The rows of a group lie close to one hidden flat surface of 13 dimensions, which passes through zero. Surfaces can cross.
(in the rows, 128 means zero)
Some rows, each with its group after it:
[117 168 111 111  74 109 153 162 176 126 137 165 141 180 151 119 105 112
  95 114 126 140 142 129 154 127]
L
[105 125 148 149 109  95 153 144 126  65  63 160 103 204 167 165 122 121
  73 135 130 155 128 148 127 164]
S
[120 107 128 126 126 120  97 168  94 122 156 171 144 133 135 114 133  97
 130 110 138 127 130 152 124  78]
Z
[135 100 148 135 124 161 106 138 132 125 179 114 161 104 134 112 153 173
 140 156 124  91 116 148 133 130]
Z
[136 160 122 160 110  99 154 143 180 117  87 133 145 137 185 148  92 140
  99 133 122 116 108 114 144 152]
E
[177  77 113 139 117 164 156 125 105 138  95 143 156 117 107 148 105 145
 130 130 106 172 116 109 135 106]
S
[106 133 166 110 136 113 152 147 155 104 176 162 151 133 114 136 127 119
 102 104 146 119 174 129 121 123]
E
[124 137 110 163 110 116  65 131 141 117 119  82 144 170 159  93 130  82
 136 126  95 132 119 141 137 142]
E
[141 111 116 125 124 125 100 110 136 144 108  82  79 159 134 100 158 127
 120 180 121 123  67 132 131 166]
Z
[115 131 116  94  96 135 150  90 122 174 127 121 106  98  81 150 140 134
 131 163 150 127 121 149 132 155]
S
[103 120 140 143 115 106  99 143 125 110 133 135  96 153 166 110 152 111
 104 141 120 152 107 156 117 127]
Z
[173 128 144 145 165 158 139 141 159  89  86  88 160 146 118 153 100 198
 151 127 122  81 131  93 126 140]
P
[101 122 130 104 177  89 140 154 125 128  88 112  66 143 101 154 154  82
 130 113 150 130 107 138 142 168]
P
[139 151  99  91 134 117 159  91 120 189 122 113  84 123  84 124 141 122
 115 128 123 170 140  91 114 128]
E
[130  76 131 113 141 179  95 120 128 171 137 111 205  96  94 118 131 122
 173 131 177  78 102 106 153 128]
Z
[133 152 137  97 111 131  97  95 113 154 131 117 132 142 138 114 148 158
 118 154 153  89 125 111  99 122]
S
[134 117 143 130 178  99 154 125 146 134 143 126  90 122 115 111 137  96
 103 112 137 152 138 122 150 153]
P
[ 87 141  86 145 101 134 150 130 111 153 114 137 139 152 140 124 127 115
 126 131 137 148 140 135 161 156]
S
[143 144 120 116 113 154 138 142 149  90  99 160 137 139 145 118  86 152
 146 112 145 123 124 123 165  96]
L
[134 165 143  97 121 122 106 115  92 159 134 136 153 158 140 130 172 167
 102 113 145 138 177 122 156 134]
L
[155 138  97 128 171 115 133 184  85 177 134 127 113 112  90 140 153 144
 145 103 124 132 153 148 155 108]
L
[117 109 122 145 115 121 130 132 130 126 144 120 138 133 117 134 130 100
 122 132 105 136 130 141 109 141]
L
[127 172 134 128 152 113 154 137 152 123 140 139 131  82 150 136 111 158
 135  95 130 120 148 116 139 114]
Z
[112 109 109 122 145 148 145 213 143 120 131 159 150 163 112 124 111 129
 154 108 149 115 117 122 138  91]
P
[105 145 129 143 120 112 124 138  63 102 146 158 122 162 141 138 141 128
 105 114 110 131 189 143  91 107]
S
[139 134 139 117 106 129 128 103 130 153 123 142 161 119 158 133 119 139
 110 121 126 160 124  94 115 100]
E
[143 112  96 122  82 137 112 151  95 158  85 114 149  83 137 183 131 142
 159 149 116 108  60 157 136 131]
E
[116  74 101 177  99 145 159 138 158 134 133 132 138 154 119 108 100 100
 111 169 117 146 106 135 138 152]
Z
[158 110 121 178 151 106 189 128 104 103 116 148  91 135 101 150  94 144
  97 147 109 122 163 129  98 139]
Z
[119 159 123 127 143 106 143 168 115 103 114 141 108 162 130 148 121 144
 128 115 123  97 150 124 103 122]
L
[145 135  94 157 122 156 145 132  95 112  50 116 159 203 137 151 106 164
 141 130 115 129 139  82 124 134]
L
[164 148 120 128 151  84 151 171 131 103  67 167  75 195 151 125  95 118
  98 104 141 129 115 101 117  88]
P
[138 127 110 126 130 124 177 138 159 193 164 102 117 137  89 118 144 157
 106 162 121 116 128  99 111 164]
L
[131 101 184 128 110 153  92  95 128 106 153 123 222 123 122 142 135 126
 120 126 136 105 159 127 118 141]
P
[113  70 107 138  97 161 162 133 173 115 120 123 153 136  89 136  76  91
 148 157 127 104  74 111 108 142]
L
[124 143 156 134 195  95 139 175 215 112 134 147  94 161 133  68 111 121
 104 101 189 131 142 118 170 109]
P
[166  93  98 150 106 152 139 134 121 149  98 156 161 131  88 126  73 109
 140 124 141 151 125 119 138  84]
S
[115  94 131 148 135 156 180 107 132 133 121 111 141 116 134 139 134 147
 120 151 115 144 117 101 157 195]
S
[146 116 128 156 140 130 160 137 181 146 176 113 110  81 110 114 114 146
 132 152 100 133 112 121 106 127]
E
[134 147 157 111  80 128 126 105  86  63 117 135 110 143  85 188 126 175
 118 149 102 101 177 180  53 126]
E
[136 163  86 138 102 136 118 169 113  91 105 125 117 143 144 143 101 140
 166 120 100  89 121 156 124 111]
P
[131 106 141 153 141 146 118 103 114 110 126 122 107 115 152 114 132 144
 132 155 134 120 101 130 120 128]
E
[124 128 121 119 157 123 132 131 131 125 157 115 100 133 136 102 139 104
 131 132 120  83 107 125 153 163]
S
[131 110 124 131 148 102 139 138 134 132 103 130 131 156  93 142 107  75
 115 120 161 102 141 133 143 157]
E
[146 145 122 165 142  98 102 115 116 182 119 103 116 143 166 100 162 129
  93 132 109 190 135 117 129 125]
L
[106 118 107 135 114 159 137  92  90 137  90 113 126 134 116 148 139 147
 148 156 141 123 123 128 130 157]
E
[121  95 117 152 128 132 114 162 110 106 104 123 116 156 128 133 140 125
 138 149 122 126 105 159 130 141]
Z
[128 158 142 137 153 110 127 105 101 120  74 147 111 123 167 141 127 148
 110 115 160 143 141 119 139 113]
L
[150 125 129 141 138 127 118 140 123 122 127 127 106 136 134 112 131 145
 126 134 116 132 125 138 129 117]
Z
[187 100 116 171 105 120 103 136 118 133  99 106 166  88 139 164  99 131
 135 143  77 124  88 145  99 113]
E
[ 99 142 112 111 106 123 142 141 138 133 160 137  93 134 136 113 135 124
 124 142 114 120 103 132 110 129]
P
[191  55 122 110 133 172 135 143  76 152  88 128 184 128 119 158 135 148
 139 132 103 131  75  88 147 122]
S
[131 120 140 132 155 112 141 119 122 121 109 126 129 146 112 132 125 107
 110 118 143 110 141 119 143 154]
E
[120 107 133 120 114 148 126 128  67 126 146 157 150 145 128 128 152 141
 120 135 129 114 141 129 125 125]
S
[ 78 108 122 146 115 132  82 151 118 154 161 146 154 137 145  92 152  95
 131 134 160 132 123 153 132 109]
P
[126 148 102 141 163 106 102 252 149 131 108 153  95 138 165 105 145 150
 155  97 165 136 101 174 196  73]
Z
[115 140 182 105 122 137 118 122 139 108 131 105 151 125 156 165 168 191
 117 141 114 118 124 118 102 156]
S
[122 137 123 152 106 151  98 135 115 138  97 131 159 139 146 133 131 182
 137 140 146 150 132 129 103  88]
P
[149  95 124 138 112 161 115 119 125 121 163 107 190 140 149 106 124 110
 134 122  73 128 116  91 130 142]
S
[167 161 124 110 150 113 118 155 135  96 120 134  88 148 139 114 110 144
 143 115 131  79 118 126 115  83]
Z
[163 148  69 174 102 140 112 112  75 125 102 127 110 117 164 121 100 136
 153 141  80 136 117 137 112  83]
P
[132 110 131 132 193 138 160 139  78 111 156 148  80 120 132 117 160 153
 127 126 123 105 135 125 152 142]
S
[115 138 112 135  90 111 145 135 147 113 205 166 104 151 161  77 100  87
 103 145 106  91 116 130 107 116]
P
[146 135  97 141 130 129 143 164 110  86  97 129 102 152 127 148  96 135
 146 116  82 124 117 126 103 106]
L
[126 139 118 125 173 112 153 133 128 177 114 125 128  41 145 160 126 134
 148 106 148 113 100 100 140 124]
Z
[117 147 137 136 119 130 118  99 144 124 123 116 105 118 145 116 132 153
 127 144 131 146 131 128 114 126]
P
[114 162 107  86  88 111 139 157 140 145 126 132 120 199 143 134 141 125
 110 128 110 122 118 104 109 142]
L
[ 96 140 101 183 132 152 107 161 123  88 115 104 123 146 148 126 121 173
 174 152 118  93 128 153  97 119]
P
[193 106 131 129 152 146 161 104 109  96 119 139  75 138 106 113 106 162
 118 138 104 149 135 108 111  97]
L
[147 115 139  96 154 100 133 165 100 130 114 156 109 111 116 154 146 114
 122 107 149 104 107 143 154 116]
E
[121 131 134 101 126 137  97 138 121 121 125 110 142 119 123 141 138 124
 156 119 135  89 107 135 130 128]
Z
[133 112 149 125 100 115 115 127 138 117 121 144 148 122 115 148 109 109
 116 137 142 110 117 144  98 115]
E
[118 116 129 167 142 148 141 117 131 115 166 128 156 144 161  91 120 131
 123 129 103 130 145  97 138 147]
S
[131 134 121 148 138 124 103 114 123  79  99 100 127 106 150 143 100  97
 164 114  99  91 107 130 111 135]
Z
[ 87 137 157  95 130 115 123 148 149 114 142 161  87 113 147 130 144 148
 120 140 177 122 101 139 106  92]
L

New rows, each followed by its group:
[102 114 110 136 116 150 153 159 156 125 110 125 161 131 112 152 111 125
 152 120 128 137 119 134 154 152]
Z
[110 149 106 135  80 112 115 189 147 115 109 140 157 141 154 162 111 116
 141 114 119 104 113 170 150 137]
E
[129 146 160 105 136 126 130 107  85  96 134 140 140 120 109 167 128 138
 126  97 126 112 180 131  93 114]
Z
[102 138 112 133 115 117 125 115 114 142 129 120 120 124 122 133 137 105
 125 128 129 141 139 139 126 140]
S
[126 129 120 121 113 126 123 101 133 140 113 134 111 112 137 118 113 103
 132 131 138 148 110 124 135 116]
P
[118 164 116 144  99  95 139 145 140 112 135 114  93 132 130 155 129 138
 115 138  73 139 142 162  91 150]
E
[117 140 127 125 112 140 121 113 153 139 121 110 143 154 148 121 133 149
 127 144 133 112 113 101 117 137]
L
[127 154 149 114 149 104 132 117 161 100 109  92  91 136 127 142 140 144
 125 132 125 100 126 128 124 179]
P
[147 133 130 123 156 122 125 134 102 122  95 136 111 148 116 136 128 140
 126 111 138 138 143 121 129 109]
Z
[139 158 130 135 111 129 147  78 144 104 149 110 124  97 167 125  94 132
 120 125  69 136 134  92  90 126]
Z
[111 163  94 119  96 149 122 149 110 118 117 108 142 148 126 149 144 152
 159 123 102 114 144 153 148 154]
E
[154 135 134 106  91 125 123 145 103  68 147 156 122 182 151 126 123 119
 104 123  68 128 137 145 117 116]
S
[114 125 100 120  99 152 164 147 176 148 110 120 150 146  93 132 104 129
 140 133 139 132 117 118 162 157]
Z
[109 145 107 128  72 149 133 128 158 165 107 118 188 135 112 152 109 145
 141 140 130 125 135 121 128 141]
S
[118 115 138 153 133 122  81 146 100 127 187 142 183 115 134 104 146  85
 132 104 120 115 174 175 168 127]
P
[153 116 134 109 119 136 115 128 159 135 113 137 131 106  97 129 102 122
 142 128 157 135 105 143 127  85]
S
[105 142 129  99 116 117 131 131 157 116 106 135 137 180  97 133 109 100
 125 125 182  77 150 135 151 162]
E
[104 115 125 145 145 138 143 118 111 127 134 135 115 141 146 105 139 121
 115 138 143 121 124 120 149 152]
S
[126  83 109 145 185 165  91 155 108 143 105 101 133 134 133  98 145 117
 180 117 141 149  82 101 141  99]
P
[126 125 126 136 170 131 152 175 159 121 148 149 116 129 116  99 116 132
 135 107 145 144 144 125 162 105]
P
[126 113 131 121 154 132 157 123 135 132 143 135 149 130  94 127 120 119
 122 127 156  89 147 106 140 151]
L
[ 95 116 145 113 152 131 146 131 129 131 152 142 136 138 107 122 140  98
 120 116 157 127 152 118 142 146]
E
[107 111 148 122 108 132 108 154  94 120 102 150 179 179 142 161 148 134
 120 136 162  88 121 127 114 138]
S
[175 155 136 141 128 130  87 108 126 123  60 117 157 122 142 134 108 161
 137 106 149 154 140 129 151  87]
P
[134 166 118 148 114  73 156 133 140 131 115 149 125 130 112 155 102 104
  93 120 141 104 182 177 159 164]
P
[157 107 159  71 103 166 130  55 108 140 153 117 143 138 101 111 152 131
 108 143 118 130 136 103 142 158]
L
[124  57 136 158 123 170 132 155 106 117 124 142 215 124 128 152 125 113
 143 109 101 167 121 117 140 124]
S
[136 113 114 153 144 101 112 177 133 161 126 154 171 169 132 100 110  76
 112 115 174  98 129 133 167 120]
P
[138 123 153 134 162 146 128 108 115 111 143 106 116 128 115 122 140 164
 132 142 127  97 144 110  96 132]
L
[ 91 147 146 160 128 104 100 121 130 106 128 118 117 114 174 132 154 119
 120 122 106 167 140 166 139 154]
Z
[106 109 122 161 123 136 207 138 177 116 134 147 143 102 142 151  78 136
 125 131 110 151 116  88 101 131]
Z
[132 125 140 122 103 133 139 147 132 100 125 144 134 132 124 156 128 143
 122 127 111 140 133 142 121 129]
S
[121 120 126 147 125 133 163 129 137 145 144 145 134 112 111 129 120 148
 115 137 133 142 153 128 125 132]
P
[135  84  97 163 127 133 149 139 105 179 131 124 137 104 113 131 140 115
 121 149 124 150 107 134 150 146]
Z
[117 142  96 150 136 133 130 185 147 147 129 110 147 129 127 130 124 153
 158 128 124 113 120 133 129 120]
L
[120 163  89 142 123 112 122 111 120 172 146 110 131 131 126 105 121 109
 136 126 119 113 163 117 114 136]
S
[165 146 109 134 142 115 114  90 139 141 114 115 119 124 130  91  95  97
 128 118 140 112 128 103 144 119]
Z
[152 147 138 109 142  95 129 101 120 148 150 123 103  95 136 118 144 108
 106 113 118 139 141 130 149 143]
L
[125 117 135  98 192 110 128 148 141 158  89 106  76  79 116 145 160 128
 150 120 176 126  70 135 184 149]
S
[133 166 118 161 141 126  75 106 141 114 121  65 120  81 185 108 137 131
 165 124  89 116 112 149 155 155]
Z
[ 81 143 111 131 109 129 104 160 129 144 105 111 144 131 152 152 147 149
 158 138 134 114 101 139 108 130]
L
[142 145 128 103 127 108  94 138 126 137 113  99 123 123 158 135 161 109
 132 126 120  93  87 148 172 164]
E
[175 139 165  99 179 123  96 115  84 144 120 112  79 112 155 119 193 199
 117 134 132 135 110 106 110  94]
Z
[153 130 125 102 144 142 140 147 117 128 119 162 128 116 110 131 114 152
 144 110 150 117 135 124 147  83]
E
[130 126 121  58 120 165 157 124  82 114 116 125 138 119  66 189 131 145
 167 113 127  66 140 123 145 156]
L
[140 133 146 145 154 126 133 131 134  98  71 124 130 137 122 158 116 168
 133 119 148 136 142 125 125 121]
P
[102 132  76 153 107 147 135 141 122 178 162 101 139 121 127 116 143 150
 152 171 111  84 108 133 125 163]
P
[116 138 141 101 124 114 137 138 139 135 140 141 160 147 105 135 126  95
 114  99 139 132 164 118 132 131]
E
[132 141 136 124 140  99 138 127 122 151 134 143 121 151 130 116 139 126
  91 120 144 141 153 120 136 136]
L
[161 141 139 156 169 109 150 164 157  88 124 116 134 117 121 154 100 154
 133 108  94  95 141 115 107 132]
S
[134 129 152 118 150 123 121 131 124 112 165 141  92 114 133 106 138 134
 124 126 126 141 132 132 109  92]
E
[134 117 140 121 116 125 127  83 101 157  99 115 151 113 147 156 146 121
 107 138 128 144 111  99 130 159]
E
[107 104 125 120 119 176 127  89  72 149 140 109 179 121  86 150 153 132
 149 123 115 153 165 112 122 149]
E
[130 165  98 130  92 131 139 103 101 153 135 143 114 149 133 109 127 153
 116 144 126 127 155 124 122 123]
S
[140 123 117  98 102 124 162 155 135 108 148 167 105 118  94 148 112 109
 125 112 107 142 137 161 142 115]
L
[105 151 154  58  98  90 128 144 145 131 146 163  79 120 113 149 146 115
 107 132 164 110 111 160 101 104]
E
[124 143 108 134 105 113 139 110 127 158  91 114 125 113 150 155 126 119
 122 136 113 154 100 121 136 158]
L
[124 162 140 126 133  82 102 144 189 131  77  86 118 117 139 162 124 109
 126 106 119 155 104 133 121 140]
S
[ 93 119 133 117 113 132 119 160 124 127 135 139 160 146 118 147 148 136
 133 125 141 121 139 143 119 127]
P
[125 116 133 131 143 121 103 165 109 138 123 139 157 141 121 133 146 117
 133 106 143 132 147 140 149 113]
P
[167 169  99 121 150  96 117 143 130 148 126 140  99 122 142  97 103 112
 129 107 141 107 130 130 154  92]
Z
[112  97 137 122 119 135 125 151 129 132 165 164 151 165 145  97 127 107
 107 131 140 127 114 108 104  97]
P
[126 106 142 126 129 140 132 147  99 115 131 139 140 121 123 145 146 163
 131 131 115 135 127 125 111 116]
Z
[110 136 125 149  85 149 101 112 148 107 111 116 161 150 165 127 116 143
 138 144 128 113 121 134 126 142]
E
[125 120 119 136 151 138 133 117  96 142 128 142 106 120 132 110 140 137
 123 132 150 141 136 125 141 109]
S
[126 160 142 131 121 129 150  91 144  91 152 116  68 105 150 114 125 165
 119 149  89 148 137 126  95 126]
P
[100 139 118 118 113 143 116 162 113  56 149 126 107 140 138 140 130 122
 169 119  81  90 117 158 108 127]
P
[ 91 124 164 149 153 133 116 155 101  93 144 144 155 141 161 140 160 148
 120 112 122 137 158 131 110 121]
S
[129  92 146 148 150 143 125 138 134 141 136 128 135 119 133 113 135 145
 126 149 153 121 104 123 130 120]
Z
[110 102 154 136 145 125 160 122 146  90 148 137 101 110 119 128 119 104
 117 133 123 135 127 145 134 154]
S
